There are 10 hidden switches. A switch that is on adds its own fixed numbers to the row, and there is some noise. The rows also spread widely along 14 directions, which tell nothing about the answers.
Known rows, each followed by its switches (1 for on, 0 for off):
[ -3 -22  23  -9  -1   4  -6 -14   8   9 -15  -4  11  -2   2  -5  -6  13
   1  10  -8   6   6  -1   9 -19 -12  -8  -1] -> 0 0 1 0 1 0 1 1 0 1
[  3  -8  -1 -23   0  -7 -11 -10 -15 -19  13  18   3   1  12   7   4  18
  -9   1   3 -10  -9   4  -9   3  -4   8  20] -> 0 0 0 1 0 0 1 0 0 1
[  7  -8   3  10   8  -4   6  -2   2 -10  -1  10 -11   0 -13  -1  14  21
   3  -2 -12 -15  -7  -5  -4   4   5  11 -14] -> 0 1 1 0 1 1 0 0 0 0
[ -7  -9   3  -5   0   8   4  -9 -15  -8  -8  12  -2   3   5  -7 -16   5
  -4  11   9  22  -2  13  -1  -7  -7  -3   7] -> 1 0 0 1 1 0 1 1 0 0
[ -5  33   2  -4  -2   3  13 -13  -1  -9  -7  20 -21  -9  10  -7  11  -2
   6  15  -2   0 -35   4   3  -7  -6  -6   7] -> 1 1 1 0 1 0 1 1 0 0
[ -8   2  -1   3  -3  -1 -11  -6  -5  -7  -6   4   4  -2  13   9  15  -4
 -10  -7   6 -10   3 -12 -15  -4  -9  -1  -4] -> 0 1 0 1 1 1 1 1 0 0
[ -4 -10  15 -14   4  19  17 -13  26  24  -2   6   8  -3   5  -8   3  -8
  19   2  -1 -12 -22  -1  -2 -27 -14   4   2] -> 0 1 1 1 1 0 0 0 0 0
[-14  -1   7  22  -2  -2   4   7  -1  17 -19   6 -20   4   0  -1   2 -12
 -18  10  10  25  -7 -11   6  16   2  -1  -2] -> 1 1 0 0 1 0 1 1 0 0
[  8  25   0  11  -1  -1   5  -3   5 -10  -3  -2 -10   1 -17   3  17  -1
   1   7  -9   9  -3   3  -4   9  15   3 -11] -> 1 1 0 0 0 0 0 1 1 1
[-16  -2   6  10  -7  -7  10   6  -2   2   1 -13  -4  -4  -7   4 -12  -8
   2   5  12  16   9   9  -4  -8   1  -8  -5] -> 1 1 0 1 1 0 1 0 0 1
[  3 -16  17  -4  -5   4   3  -8  10  10 -12  -9   6  -6   1  -2   0   0
   7  10  -8   1   1  -3  10 -14  -8   7  -4] -> 0 1 0 1 0 1 0 0 0 0
[-10   5   6  23  11 -10   4   6  -3 -10 -15  12 -17  -3  -3  -4  13  -5
  -7   4  -6   3  -8  -2  -5   4  13  -7 -21] -> 1 1 1 0 1 0 1 1 0 1
[ -4  -2   0  -7  -2 -14   5 -15   0   6   8   8   4  10  -3   0  -7   2
 -12   0   4   3  -7  15 -11   1   6 -30  13] -> 1 1 1 1 1 1 0 0 0 0
[-12  20  -5 -14   1  21   2 -24   1 -15   0  24   7  -6  17  -5   5   1
  -2   5  14  -5 -23  -5 -20 -20  -9   3  10] -> 1 1 1 0 1 0 0 0 1 1
[ -1   8  -1  -6   8  -5  10  -7   4 -15  -1  20  -4  -8  -9  -6  -2  -4
 -13   6  14   0  -7  22 -20  -4  15 -15  -5] -> 1 1 1 1 1 0 0 1 1 1
[-18  -5   3   7 -11 -15   4   5  -2   4  -1  -6 -16   1   3  11  -2  -4
   1  15   3  10  -5   1   6   6   7  -5  10] -> 1 1 0 0 1 1 0 1 1 0
[ -5  -2   9   5 -13 -12 -10  -2   1   4  -6 -21  -5  12  -5  11  -2   1
  -7  22 -12  30  10  -2  18   8  11 -10  11] -> 1 0 1 0 1 0 0 0 0 0
[ 13   9  18  -4   8  -3  13   3   1  13 -15   9   2 -12 -15   7  -4   0
 -17  -7  31   0   6  19  -7   6 -16   2  -6] -> 1 1 1 1 1 0 1 1 0 1
[ -8  -3  -3   2  -8   3  10  -9  -6   6   2  12   3  -3  -4  -4  -7   6
  13  -6  11  -4 -24   8 -10  -3  -9   0  15] -> 1 1 1 0 0 0 0 0 0 0
[ -6   9   2   2  10   5  20  -2  18  22   4  10  -1  -1  -6  -7  -4 -10
  -1  -5  16  -2 -16   2  -7  -7   1 -12  -5] -> 1 0 0 0 0 0 0 0 0 0
[-20  15   0  35 -19  -2   3  -5  -7   0 -25 -12 -16  -2  -5 -10   0  -9
  -1  14  -3  34  -1 -10   8  -2  -4 -18 -14] -> 0 1 1 0 1 1 0 1 0 0
[-18  -3   1  16  -2   5   8 -15  -5   4   3  -5  -5  16   1  -5  -5  16
  -1  -2  -3  15   6  -9  -1 -16 -12 -18  -9] -> 0 1 0 0 1 1 0 1 0 0
[-15 -36  17  26   3  -3   7   2 -24  -8 -24  -2  -7   1   5  -6  -7  13
  21   9 -21  14   7   4  16 -12  -7  12 -17] -> 1 1 0 1 1 1 0 1 1 0
[  9  -2  11 -13  -6  12  11  -6  22  16   1  -7   0   5 -28   0 -10   9
  -1  15  11  20   3  12   1   2   6   2   8] -> 1 0 1 0 1 0 1 1 1 1
[  3   9   8   8  -6  -9   7  -7  20  11 -12   3  -4  -9 -15  -8  10  -6
 -20   5  10   7  -7  -1  -6   3   9 -14 -10] -> 1 1 1 1 0 0 0 1 0 1
[  7  -4  15  -3  28  11  20  -3  -3   1 -11  19   8  -3  -2  -9  -6  -1
  11  -6  -1  -8  -6  22  -5 -17 -11   3 -17] -> 1 1 1 1 0 0 1 0 0 0
[  5  36  -6  20 -12 -13 -13 -15 -12 -17 -22   2  -3  -3  -5   0  20   1
 -18   0  -6  13  -2  -4  -5  12   5 -25 -10] -> 1 0 1 0 1 1 0 1 0 0
[ -8 -10  12   5 -18  -7 -11  -4   3  -5 -15  -5  -2 -17   2   4  16   6
  -4   8  -1  -6  -3 -16  -1  -5  -3  13  -3] -> 0 1 1 1 1 0 1 0 1 1

New rows, each followed by its switches (1 for on, 0 for off):
[ -2   3  10  -3 -17  -4   2  -8  20  14  -2  -6  -5  -3 -13   5  13   5
   3  10  -2   1 -14  -6   0   3   6  -1  11] -> 1 1 1 0 1 0 1 1 1 1
[-15  17  -5   4 -20   1  -1 -11  -1   2  -2  -3 -11   1   0   4   1  -4
  -7  12  10  19  -7  -4  -2   1  -2 -11  11] -> 0 1 0 0 1 0 0 1 1 0
[  1 -10  25  17  11 -24   6   6  -3  16  -9 -11  -1   4  -3  13   6  11
  -1  -9  -9  -7  14  -1  13   1  -9  -8 -16] -> 1 1 0 0 0 1 0 1 0 1
[-15 -10  -5   1  -9   2  -2  -4   9  -5   5   7  -1  -2   0  -3  11 -14
  11   7  -6  -3 -23  -3 -20  -1  21   4   7] -> 1 1 0 1 1 0 1 0 1 1
[  4   4  13   4  17   5  11  -2   1 -17 -18  14  -4 -15  -7  -9   9   0
   7   4  -8  -7  -1  14  -8 -16   0   4 -30] -> 0 1 1 1 1 0 1 1 1 1
[ 11  10   7 -19  12   5  12   0   2  -1  -5   4   8 -11  -6   1 -11 -15
  13   6   3  -2   0  32  -5  -9  -2  -1  -6] -> 0 0 0 1 0 1 1 0 1 0
[  8  -8   8  -2   1  13   1 -10   4  10  -5 -14  18  14 -13   4  -9   3
  -2  -2   1  19  25   8  -5  -7  -6  -7  -7] -> 1 0 0 1 1 1 1 1 0 0
[ -4 -15   3  -5  -1   1 -11  -8  -4   6 -11  16   0   2   8   4   3   9
 -21   2  11   1  -5 -10  -3  10  -6   5  10] -> 0 0 0 0 1 1 0 1 1 0
[-18   1   9   8 -33  -4  -4  -8  -6   7 -21 -12  -3 -16   3   2  -2  -2
   0  12  13  16  -2  -5   5  -8 -19  -4  10] -> 0 1 1 1 1 0 1 1 1 0
[ -7  13   0  -3 -15  -1 -14 -13   0  -3 -10  -1   7 -13  12   8  15   6
 -10  -2  10 -11  -1 -19  -7  -8 -15  -2   1] -> 0 0 0 0 0 1 1 1 1 0
[ -6   5   1  -1 -11  14  -4 -12  -8   3 -17   2  12   0   6  -3  -5 -24
   8   6   4  22 -10   8 -12  -2  -7  -5   9] -> 1 1 0 1 1 1 1 1 0 1
[ 10  26  10   1   1 -16   8  -5   1  -1   1  -6  -5   6 -16   9   4   3
 -19   7   2  16  10  16   3  10   7 -14  -4] -> 1 1 1 1 0 0 0 0 1 1
[ -6 -18  -4   8 -15  -3   1  -9  -4 -11   5  -4  -1  -2 -12  -5   4  14
  20  -4 -13  -8  -4   4 -13  -8   5  -4  -4] -> 0 1 0 1 1 1 1 1 0 0
[  8   2   2 -13  -6   6   5  -8  20  -3   7 -15   4  -1 -11   5   3  -7
  10  12  -7   0   6   7  -5 -11   9   1  -3] -> 0 1 0 1 1 1 0 0 0 0
[ -2  -7  11  -2   2  -1  10 -14  -3   3  12   1  -1  14  -8   2   0  36
 -11  -7   6   4  11  -2  -1 -10 -11  -5  -3] -> 1 0 0 1 1 0 1 1 1 1
[  1  -5  11   1 -10   0 -13  -9  -1   6 -19 -13  16   1  -6  11  -3   6
 -13   5   8  17  21   1   2   1  -6  -7   4] -> 1 0 1 0 1 0 0 1 1 0
[ -2  -4   3  11  24  -3   5  19  -3  -2 -17  14   3 -12  -7   5  -6 -29
   0  -7  17  -5   4  20 -24   7  10   0 -22] -> 1 1 0 0 1 1 1 1 0 1
[ -7  17   4   7   5 -24   7  10  -2   0   4   9  -9  -8   5  12  15 -15
  -2  -6   5 -14 -16   8  -8   7   9  -6  -2] -> 1 1 0 1 0 0 0 0 1 1
[ -6   4   6  15  -4  -9   6   0  25   1  -7  -8  -7 -12 -10  -3  18  -2
  -8   5   5  -5   1 -16  -5  -9  12  -7 -23] -> 1 0 1 1 1 1 0 1 0 1
[ 10   6  17   9   1  -8   8   1   4   3  -6 -17  -5   6 -14   7  10  -2
  15   7 -24   9   4   9  13   2   1   2 -12] -> 0 1 1 1 1 1 0 0 0 1
[  0   8  14   0  -3  -2  -4 -16  -2 -11  -4  -9  -1   5  10   6  11  21
  -8  10 -11   7  12 -13  12 -14 -11  -1  -3] -> 1 1 0 0 0 0 0 1 0 1
[ -5   1   2   3 -11   6   2  -7   0 -11  -4  -7  -5  -3  -7   0   0  19
   5  12   2  10   5  -5   3 -11  -6   5   0] -> 1 0 1 0 1 0 1 1 0 0
[ 12 -14   4 -22  16   2  10  -5  -7   6   4  25   0  10 -12   0 -23   0
 -19   2  20  14   2  38 -12  12   1  -9  13] -> 0 1 0 1 1 0 0 1 0 0
[-23   4 -11  21   4   3   4   2  -4   0   7  12 -11  15  -6   1   1   6
 -22  -4  23  14  -3 -19 -18  10   6   0  -6] -> 1 0 1 0 1 1 1 0 1 1
[-12  -9  11  10   0   8  -2 -15 -12  -2 -11   1   4  15  12  -1   4  10
  -2   4 -14  17   3 -10   7 -12  -8   1  -3] -> 1 1 0 1 1 0 0 0 1 0
[ -5  20  -4   3  10   7  13   0  12   8  12  -1 -10  14 -13   8  -5  -2
 -29   2  26  18  15  -3 -11   4   6  -8  -8] -> 1 1 0 0 1 0 1 0 0 0
[-12   4   1  16  -3  -8   4  -4  -7  -5 -12  16  -8 -11   0  -9   4  -4
   2   1   3   0 -25   2  -9   1   4  -8  -2] -> 1 1 1 0 1 0 0 0 0 1
[  7  -8  -1 -12 -11  -4  -9  -3  -4  -6  -4   3   2  -5  -9   7  -3  -6
  -7   8   8   7   2  18 -12  12   7   0  13] -> 0 1 0 1 1 0 1 1 0 0
[-14  -6   3  -1 -14  -4  -2  -3 -11  -5  -9  -7  -1  -6   7   5 -13  -9
  14  16   1  16  -3  13   4  -7  -2  -7  16] -> 1 1 0 0 1 0 0 1 0 0
[  0 -17   5  -5  -2  -1   0  -3  12   4  -4   9  -1  -5   2  -2  12  -7
   8   6 -10 -13 -21  -3  -7   1  11   8   4] -> 1 1 0 1 1 1 1 0 0 0
[ -6   4  -2  -1   0   4   6  -8   1  -7   5  11 -11   1   0  -9   3   3
  -3   7   1   6 -14  -3  -6  -4   2   0  -4] -> 0 0 0 1 1 1 1 0 0 1
[-13  -2   3 -13  -2  -4 -10  -6   9   2  -1   5   7  -7  13   3   2 -11
  -3   8   6  -5  -9  -1  -8 -11  -2 -12   9] -> 0 0 1 0 0 0 1 1 0 1
[-15  -6  -3   3  -7  17   2 -17   7  15   8  -2  15  20  -1  -2  -3   4
  -6  -4  11  17   0 -13 -12 -11  -5  -5   9] -> 1 0 1 1 0 0 0 0 1 0
[-15  12  14   3  10  -2  13   2   2   7  -5   4  -7  -5   7   7  -3  -4
 -16   3  25   4   6  -1   1 -13 -18   0 -11] -> 0 1 1 1 1 0 0 0 1 1
[  7  -6   2 -26 -18   0  -7 -15  14  -8  -9   3   4 -17  -6   3  -3   2
  -3  26   7  -1  -8  11  -6  -1  12   2  21] -> 1 1 1 0 1 1 0 1 1 0
[ -9  18  18  14   2 -21  17  13  16   6   2 -14 -35  -6  -5  11  15   7
  -9  17  -1   3   6 -12  24  -3   3   2 -19] -> 0 1 0 0 0 0 0 1 1 1
[  9  -1  11   2  15  -2   2  -6  -3   6  -6   2  15  11  -9  -2  -5  -1
 -11  -8  -3  13  13  14  -7  -1   2 -16 -13] -> 1 0 0 1 0 0 1 0 0 1
[  6 -19  17 -14   1   6   2  -6  11  13 -12  13   2  -9  -3  -1  -7   8
 -17  12  18   4  -5  -1   1   2  -1  18  10] -> 1 1 0 0 0 0 0 0 1 1
[  9 -16  13  -3  -1 -10  -6   2  -7  -2  -8   0   8 -11  -4  14   3  11
  -8  -9  12 -13  12   2  -6   5 -12  15  -3] -> 0 1 0 1 1 1 0 0 0 1
[ 10 -16  18  -1   6  -9  -5   0  13  12 -21  12   6 -12   0   1  16  -2
 -12  -1   0 -15 -10  -5   1   5   3   5  -5] -> 1 0 1 1 1 0 0 0 0 0
[ -5  -5   5 -23 -12  -4  -8 -14 -16 -15  -6  20  -5 -11  18  -2  -4   3
  -5  16   5   3 -20  13  -2  -2 -10  -1  25] -> 0 1 0 1 1 0 1 1 0 1
[-30   0  -5  10  -4 -16  10  13 -16  -9  24   7 -28   4  11  16   3   7
  -2   1  19  -3 -11  -6  -3   4  -4  12  10] -> 0 1 0 1 1 0 0 0 1 1
[ -6  12  17  10  -8   0  19 -16   1  15 -17   8 -12  -3   0 -13   5  10
   1   7  -7   8 -22  -4  13 -10 -15  -9  -5] -> 1 1 1 1 1 1 1 0 1 0
[-17  -8   9  13   1   4  18 -11  -6   9 -22  19   1 -20  -4 -21 -19   3
   3  -5  19   1 -17   9 -10 -19 -18 -14 -14] -> 0 1 1 0 1 1 0 0 1 1
[ -9  -2  13  21  -2   7   3 -17   7  15 -15 -11   4  16  -5  -4   4  13
 -13   2  -7  20  12 -21   6 -11  -5 -12 -17] -> 1 1 1 0 1 1 0 0 1 0
[  5  39   3  18   9  12  20 -16  -2   8   0   8  -1  11  -5  -6  19   7
  -3 -21  -1   1 -10  -7  -8  -8 -19  -9 -20] -> 1 1 0 1 0 0 1 0 0 0
[ -4   4  -3 -20  11   8   5   0  -6 -12   4  24  -1  -7  18   9   5  -5
   6   1  15 -18 -17   8 -14  -6  -8  16   9] -> 1 0 0 1 1 1 1 1 1 0
[ 12  -1   4  -5   1   2   9  -5   4   1   9  -3  -6  17 -17   3   2   7
   0   9  -9  15   3  13   1   9  11   3   4] -> 1 1 0 1 0 0 1 1 0 0
[  4   9  14 -10   4  -8   7  -6   6 -12   1  -4  -3  -5   1   9   9   9
   0  13  -4  -4   6   8   5 -13   0   2  -4] -> 1 1 1 1 0 0 0 1 1 1
[  4 -25   5  -6   4   3   1 -24   1  -5  -8  12  18   7 -10 -14  -2  10
  11   0 -22  -3  -7  19 -15 -12  12 -18  -3] -> 1 1 1 1 1 1 0 1 1 0
[  0 -17  12  10 -11  -4 -13  -4 -17  -4 -30   0  17 -16   0  -3  -3   2
   1   0   5   6   2  -1  -2   0 -12   9  -2] -> 1 0 1 1 0 1 1 0 0 1
[  6 -21  -1  -5 -10  -1 -14  -2   6 -14  -1  -5  -5   8 -16   5   3   8
  -9  24 -11  16   5  -2  -2  17  29  13  12] -> 1 1 1 0 1 0 1 0 0 0
[ -1 -15  14   1  -5  10  -3  -5  12  26  -9  -4  10   7  -4   9   5   4
  -4  -3   7   2   0 -15   0   3 -12  12   9] -> 1 1 1 0 1 0 1 0 0 0
[  4  19   1   7 -10  -9  -5   1  13 -12  -6  -6  -1 -23  -9   7  25   1
   4  -5   4 -20  -3 -10 -13  -4   6   1 -14] -> 1 0 0 0 1 0 1 1 0 1
[  5  -2  12   4   2 -15   3   4  -6   3  -8  -1 -10   3 -11   6  -4   2
 -20   5   6  15  14  12   2  13   0  -9  -8] -> 0 1 0 1 1 1 1 1 0 1
[  1   2  14  12   5   4  20  -8   0  -1 -18   2 -10  -7  -7 -20  -3  -2
  17  10 -22  10  -9  13  10 -17  -3 -10 -25] -> 0 1 0 1 1 1 1 0 0 0
[ -9   5   5  -2  12 -15   7   9 -12 -14   3  10 -28   1  10  11  -2   5
 -10  15   3   1   1   8   9   4  -1   1  -2] -> 0 1 0 0 1 1 1 1 0 0
[  4 -10   0  -8  14   3   7  -3  11   2  13  20 -14  11  -8   0   8  17
 -17   1   4  -9  -8  -4  -9   8   8   8   0] -> 0 1 0 0 0 0 1 1 0 0
[ -2   0  10  -4 -13  -4  -4 -12 -18  -8 -12  16  -4 -13  18   2  10  12
   0   2   3  -9 -24  -9   2   1 -21  16  15] -> 1 1 0 1 1 1 1 0 0 1
[ -7  -6  22   2  -5  -6  22  -3  -4  15 -11   3 -22  -7  -3  -3 -13  22
 -14  12  18  15   3   5  22 -10 -24   1  -2] -> 0 1 0 1 1 0 0 1 1 0
[ -1  10  -7   4  -3  12  19  -6   8 -10  13   7 -25   8 -10  -9  12  12
   5  11  -5   6 -15  -8  -1  -1   4  16  -6] -> 0 1 0 1 0 1 1 1 0 0
[ -1 -21  23 -10   0  -2   3 -12  22  32  -7  -2  14   5   3  -1   4  -2
   3   0  -5  -5 -11  -3   4 -10  -8 -12   7] -> 1 0 1 1 1 1 0 1 0 1
[ -3   2   1  15  -8  -6   3 -13   5   8  10 -14  -5  25 -16   3   9  22
  -1  -2 -17  13   6  -9   3   3  10 -19  -4] -> 1 0 0 0 1 1 0 1 1 0
[-12  -9  15  11   6 -11  11 -11   5   6   4   7  -5   4   2  -6  11  25
 -13  -9  -3 -12  -2 -16  -2 -17  -4  -9 -17] -> 1 1 0 1 0 0 1 0 1 1
[  2   7   1   6  -5  23   3   0  -7  -5 -18   1   7 -13  -4   3   5  -7
  18  -4  12   4   0   3  -8  -9 -19  27  -9] -> 0 0 0 1 1 0 0 1 1 0
[  4  10   0  -2   7  -8  -2  -4 -12 -26  -5   8   7 -15   2   3   3  10
 -14  -7  17 -10  13   7 -16  -8  -6  -2 -14] -> 1 0 0 1 0 1 1 1 0 1
[ -8 -23  11   4  -5  -6  -8   3   0   4 -19  -4   7  -9  -2   6   0 -12
  16   7 -10  -1  -1  11  -1  -3   5  -1   1] -> 0 1 1 0 1 0 0 1 1 0
[-12  -9   3   7  -1   8  13   3   9   8  -5  -6 -10   4  -5  -7 -13 -11
  15  20  -4  23  -7   2   9  -6  10   1  -3] -> 1 0 0 0 1 1 0 0 0 0
[ 10  26  -3  -4  -8  -5 -14  -1   5 -14  -2 -18   2  -1 -15  22  14   1
 -12   8   2   7  24   4  -6   9   8  -3  -4] -> 0 0 1 0 1 0 1 1 1 0
[-22   4   0   7 -12  -6   9   1   4  13  10 -11  -1   8  -9   4  -7 -12
  10   4   9  18  -5  11  -8  -4   5 -19   9] -> 1 0 1 1 1 0 1 1 1 1
[  3  18   0   0   8  17  -2 -18  -1 -19 -14  16  -4   6  10  -7  22  -5
  12  12 -30   2 -21  -4  -5  -5   9   4  -8] -> 1 1 0 0 1 1 1 1 1 0
[-19 -13   6   6  12  -5   8  13   9  15 -11   6  -2  -6   4   4 -14 -24
 -11   9  25   7   1   7  -7  -3   5  -8  -3] -> 1 1 1 0 0 0 0 1 0 0
[ -7 -21   4   3 -19  -3  -7  -4  12   3  -7 -10   7  -5 -12   0   6   0
  11   8  -6   2  -2  -1  -7  -5  13  -2   4] -> 1 0 1 1 1 0 1 1 1 0
[ -2   0   5   5   0  11   3 -10  -8  -5  -7  -6  18   3  -6  -3   0  -3
  31  -4 -18   5  -1  16  -8 -17  -3  -4  -7] -> 1 0 1 1 1 0 1 0 1 0
[  8  -1   8  -8   6   8  14  -7  -8  -7  -6  17  -6  -3  -7  -4 -12  10
  -9   7  20  14  -2  19  -4   0  -9   9   2] -> 1 1 0 1 1 0 0 1 0 1
